The rows of a group lie close to one hidden flat surface of 11 dimensions, which may be shifted away from zero. Surfaces can cross.
(in the rows, 128 means zero)
Some rows, each with its group after it:
[131 201 124 137 116 114 113 141 167 132 225 117 137  63 158 143]	(2)
[109 130  62  74  92 141 126 129 145 129 117 101  78 131 151  99]	(3)
[146 131  48  99 159 168 114 140 135 152 129 163 134 165 130 122]	(3)
[118 159 134 109  96 172 148  86 135 105 163 151  97 121  80 117]	(2)
[123 120 144  86  85 110 150 111 146 112 155 157 166  99  55 128]	(2)
[103 119  99 123 114 132 110 136 141 136 165 130 107 105 150 138]	(1)
[129  64 106 158 135 141 161 155  65 133  86 142  80  95 108 151]	(1)
[ 92 109 141 140 112 108 102  82 120  91 125 104  96 156 114 113]	(0)
[100 104 143 133  93  84 140 128 134 117 115 107 176 146 115 166]	(2)
[114 141 137 169  92 116 125 142 104 108 125 150 110 133 114 130]	(1)
[133 119  95 177 127 168 119  91 130 181 162 116 126 119 118 124]	(0)
[ 98 122 155 163  84 197  99  55 131 134 170 149  99 116  73  98]	(3)
[154 158 171  81 154 113 100 138 143 147 158 112 162 107 125 157]	(0)
[124 105 127 169 150 121 135 124 137 168 118 114 103 180 182 127]	(3)
[136 176  27 110 146 174 131 156  74 155 106 176 122 104 124 128]	(3)
[165  97 151 121 132 137 137 122 134 166 119 103  66 163 122 114]	(2)
[100 114 157 138  65  89 148 122 144 123 130  78  81 111 150 116]	(3)
[ 96 113  90 135 146 134 159 152 157 117 113 163 136 168 197 125]	(1)
[135 175 140  95 148 127 130 138 149 120 157 187 147 143 129 125]	(1)
[ 94 140 103  75  86 121  89 123 127  97 122 143 125 159 105 123]	(2)
[128 106 109 123 143 145 100 135 138 147 137 129 107 155 144 134]	(3)
[116  44 173 139 136 110  58 132 145 183 161  96 106 103 151 145]	(3)
[114 140 130 186 127  88 136  94  91 119 106 107 172 124 110 134]	(0)
[139 125 144 105 118 118  70 166 126 117 108 149 121 162 124 112]	(0)
[124 135 146 101 145 132  90 129  95 151 140 121  90 120 119 166]	(2)
[149 145 166 136 143 130 140 166 117 196 130 133  91 109 173 139]	(2)
[103 152  77 136 109 174 125 116  90 119 114 142 124 128 103 142]	(3)
[128 102 139 144 131 132 138 103 136  95 123  90 157 147 105 158]	(2)
[127 145 121 106 149 124 175 149 116 165  95 155 136 149 158 143]	(3)
[142 128 125 184 136 127 117 165 128  98 140 132 112  87 158 107]	(3)
[ 93 143 135 163 127 111 145  75 126 124 178 167 102 138 116 120]	(2)
[125 118 146 171 144 131 143 123 132 136 114 158 118 214 149 127]	(0)
[123 150  97  91 119 145 127 106 168 124  97  93 208 146 140 105]	(0)
[100 161 113 182  93 162  99  86 122 157 146  77 142  97 141 128]	(0)
[ 84 131 148 166  88 132  85 121  77 143 150 142  91 135  97 182]	(1)
[131 144 148 147 164 144 139  85 130 178 135 129 145 173 137 143]	(0)
[120 142 129 119 136 103 111 152 130  99 143 164 151 126 129 135]	(1)
[138 110  48 186 104 167 179 106 169 145 163 117 126 111 136  92]	(0)
[143  91 118  84 145 130 116 122 136 112 109 170 148 138  91  86]	(2)
[136 136 108  84 129 141  77 115 110 132 112 119 147 104  93 106]	(0)
[131 193 127 120  99 141 212 110 164  71 129 156 118 132 132  70]	(1)
[103 158 127 154 121 122 127 114 125 166 142 123 105 143 170 129]	(2)
[143 121 152 151 129  48 148 121 153 114 130 130 120 187 140  95]	(1)
[145  90 117 155 136  97 138 144 115 116 113 118 107 105 134 107]	(1)
[158 130 115 116 140 108 123 116 135 110 163  90  61 120 123 119]	(3)
[124 158 130  86 116 111 103 129 138 100 163 150 126 125 106 129]	(1)
[137  97 175 142 132  95 182  84 151 107 179 149 127 152  73 151]	(2)
[161 177 123 119 133 148 170 141 162 163 144 143 128 151 154 112]	(0)
[ 84 101 104  86 182 147  96 123 103  92 147 126 154  47 132 184]	(1)
[ 87 168 154 185  77 124 181 122 125 157 139 138 129 113 158 139]	(2)
[117 116 108 133 138  84 137 124 164 121 141 131  93 166 183  88]	(1)
[174 149 130 121 106  91 102 128 175 195 185  86 118 105 138  91]	(0)
[129 149 122 174  86  79 191 144 129  93 116 113 151 158 125 149]	(3)
[129 160 121 123 113 125 135  83 160 162 130  87 163 158 140 106]	(0)
[147 124 143 111  99 134 115 143 145 146 136 114 194 141  83 169]	(1)
[105  95  93  80 120 137 107 114 138 167 123 110 119 177 129 155]	(3)

New rows, each followed by its group:
[133 123 111 114 144 153 118 121 107 101 104 105 120  86 122 114]	(1)
[159 145 170  70 163  76  80 128 132 142 132 112 144 113 123 108]	(0)
[124 167 124  85  90 163 146 146 153 135 105 143 163 122 135 105]	(2)
[139 133 106 105 101 154 159 101 180 134 148  81 135 106 132 107]	(1)
[128 141 117 116  99 105 105 146 144 102 155 132 139 110 116 122]	(1)
[127  94  73 150  85 120 102 174 150 123 111 101 129 129 158 108]	(1)
[135 117  69  91 170 126 120 154 107 172 105 121 106 121 168 136]	(3)
[109  85  90 136 135 148 159  98 170 159 123  73 103 149 191 113]	(1)
[ 47 130 126 145  44 187  99 139 124  60  94 117  95 108 157 119]	(3)
[164 127 130  83 155 123 123 129 114 134 109 141  89 161 104 106]	(1)
[ 95 108  74 140 103 155 115  91 114 151 118 117 152 148 103 143]	(3)
[122 111 121 177 129 139 134 106 123 147 109 100 128 133 149 114]	(2)
[115 160 117 137 146 181 173 107 119 138  99 178 124 106 154  76]	(3)
[127 170 184 133 137 114  87 107  95 161 135 130  79 153 131 126]	(0)
[140 149 158 135 120 114 149  96 125  89 118 103 137 117  96 108]	(1)
[ 82 132 129 126 154 136 123  95 109  71 111 114 142 114 140 144]	(1)
[ 76 112 127 143 154 133 102 105 130 150 142 124 118 164 178 160]	(1)
[ 75 173 122 132 143 209 171  89 106  71  88 150 130 156 145 144]	(0)
[128  90 151 111 141  90 136 113 169  88 158 116 118 149 130 128]	(0)
[114 126  96 124 112 117 107 137 144 109 119 146 136 140 141  85]	(2)
[124 132 146 108 133  96  71  90 141 142 135  72 151 111 136 103]	(0)
[158 125 144 114 129  60 163 128 166 100 156 130 147 125 111 103]	(1)
[140 152 126  89 102 129 120 161 174  67 154 129 131 148 127 132]	(2)
[ 98 164 137 141 120 186 177  73 146 134 172  96 171 129 115 207]	(0)
[116 222 131 170  84 111 165 122 123 130  99  97 174 138 159 113]	(0)
[125  93 117 180 134 116 117 172 118 143 109 143 149 138 156 141]	(1)
[112 125 114 125 109 133 146 136 122 211 115 158 129 176 141 144]	(3)
[ 94 137 143 172 104 151 120 148  98  72 107 105  75 162 149 173]	(2)
[146 171 182 124  88  56 100 184 135 117 130 117 155 144 130 142]	(0)
[103 119  97 125 118 143 106 125 128 143 143 120  79 129 157 125]	(1)
[135 113 102 171 111 123 134  96 153 138 156 108 105 119 130  82]	(3)
[154 110 121 114 135 123 138 120 146 125 140  92 145  78 118 117]	(1)
[140  91 117  70 171  86  93 137 136 122 154 123 137 107 117 147]	(1)
[116 163 126  99  98 147 167  83 115  96 135 134 120  96  74 116]	(3)
[103 174 110 108  91 185 231 116 127 100 153 192  72  88 109 121]	(1)
[110 117  97 117 116 123 158  80 136 104 119  95 150 118 108 117]	(3)
[143 117  79  63  98  69 160 153 132 200 130 124 149  90 111 133]	(3)
[136  90  95 121 160 146 129  88 101 119 118 158 110 143  77 113]	(0)
[131 150 129 202 125 110 194  88 112 135 124 128 138 103 122  98]	(3)
[135 116 110  69 144 146 200 112 181 134 167 133 154  98 129 146]	(1)
[106 110 121 152  92  91 108 107 168 131 168  77 133 125 153 124]	(1)
[137 176 118 108 119 105 110 120 123 120 107 101 156  92 136  84]	(0)
[127 114 116  96 154 173 128  60 154 134 150 134 121 173  99 111]	(3)
[134 151 121  87  88 119  97 111 152 127 152 107  97 162 109 108]	(1)
[136 178 108 129 107 155  93 141 178 156 158 134 131 145 171  85]	(1)
[131  70 143 107 121  98 106 128 172 174 155 103 111 137 147 121]	(3)
[112  93 171 129 181 128  92 103 149 118 142 110 152 141 159 149]	(0)
[156 125 112  60 148 145 126 135 144 118 116 168  90 164 116  84]	(0)
[136 104 162 142 144 151 141 137 107 110 103 123  93 153 123 155]	(2)
[ 92 131 111 151 106 137 113 140 112 124 153 150 101 100 139 143]	(1)
[ 80 106 157 126  97 148 113 176 129 165  94 153 119 130 190 138]	(3)
[106 104 157 141 170 119  93  83 102 143  96  92 114 196 144 150]	(1)
[150 126  51 124 150 161  96 117 127  98 154 132 138 122  92 120]	(3)
[127  68 103 110 136 121 149 105 173 155 149  65 135 111 148 142]	(1)
[162 162 161  94 122 109 148 133 188 154 215  97 116  97 139 151]	(0)
[128 103 122 184 134 115 176  95 114 121 168 131 135 127  80 179]	(0)
[125 160 159 195 101 141 133 110  91 100 105 114 126 105 110 111]	(1)
[146 160  90 191 132 142 176 132 153 145 144 113 157  83 176  98]	(0)
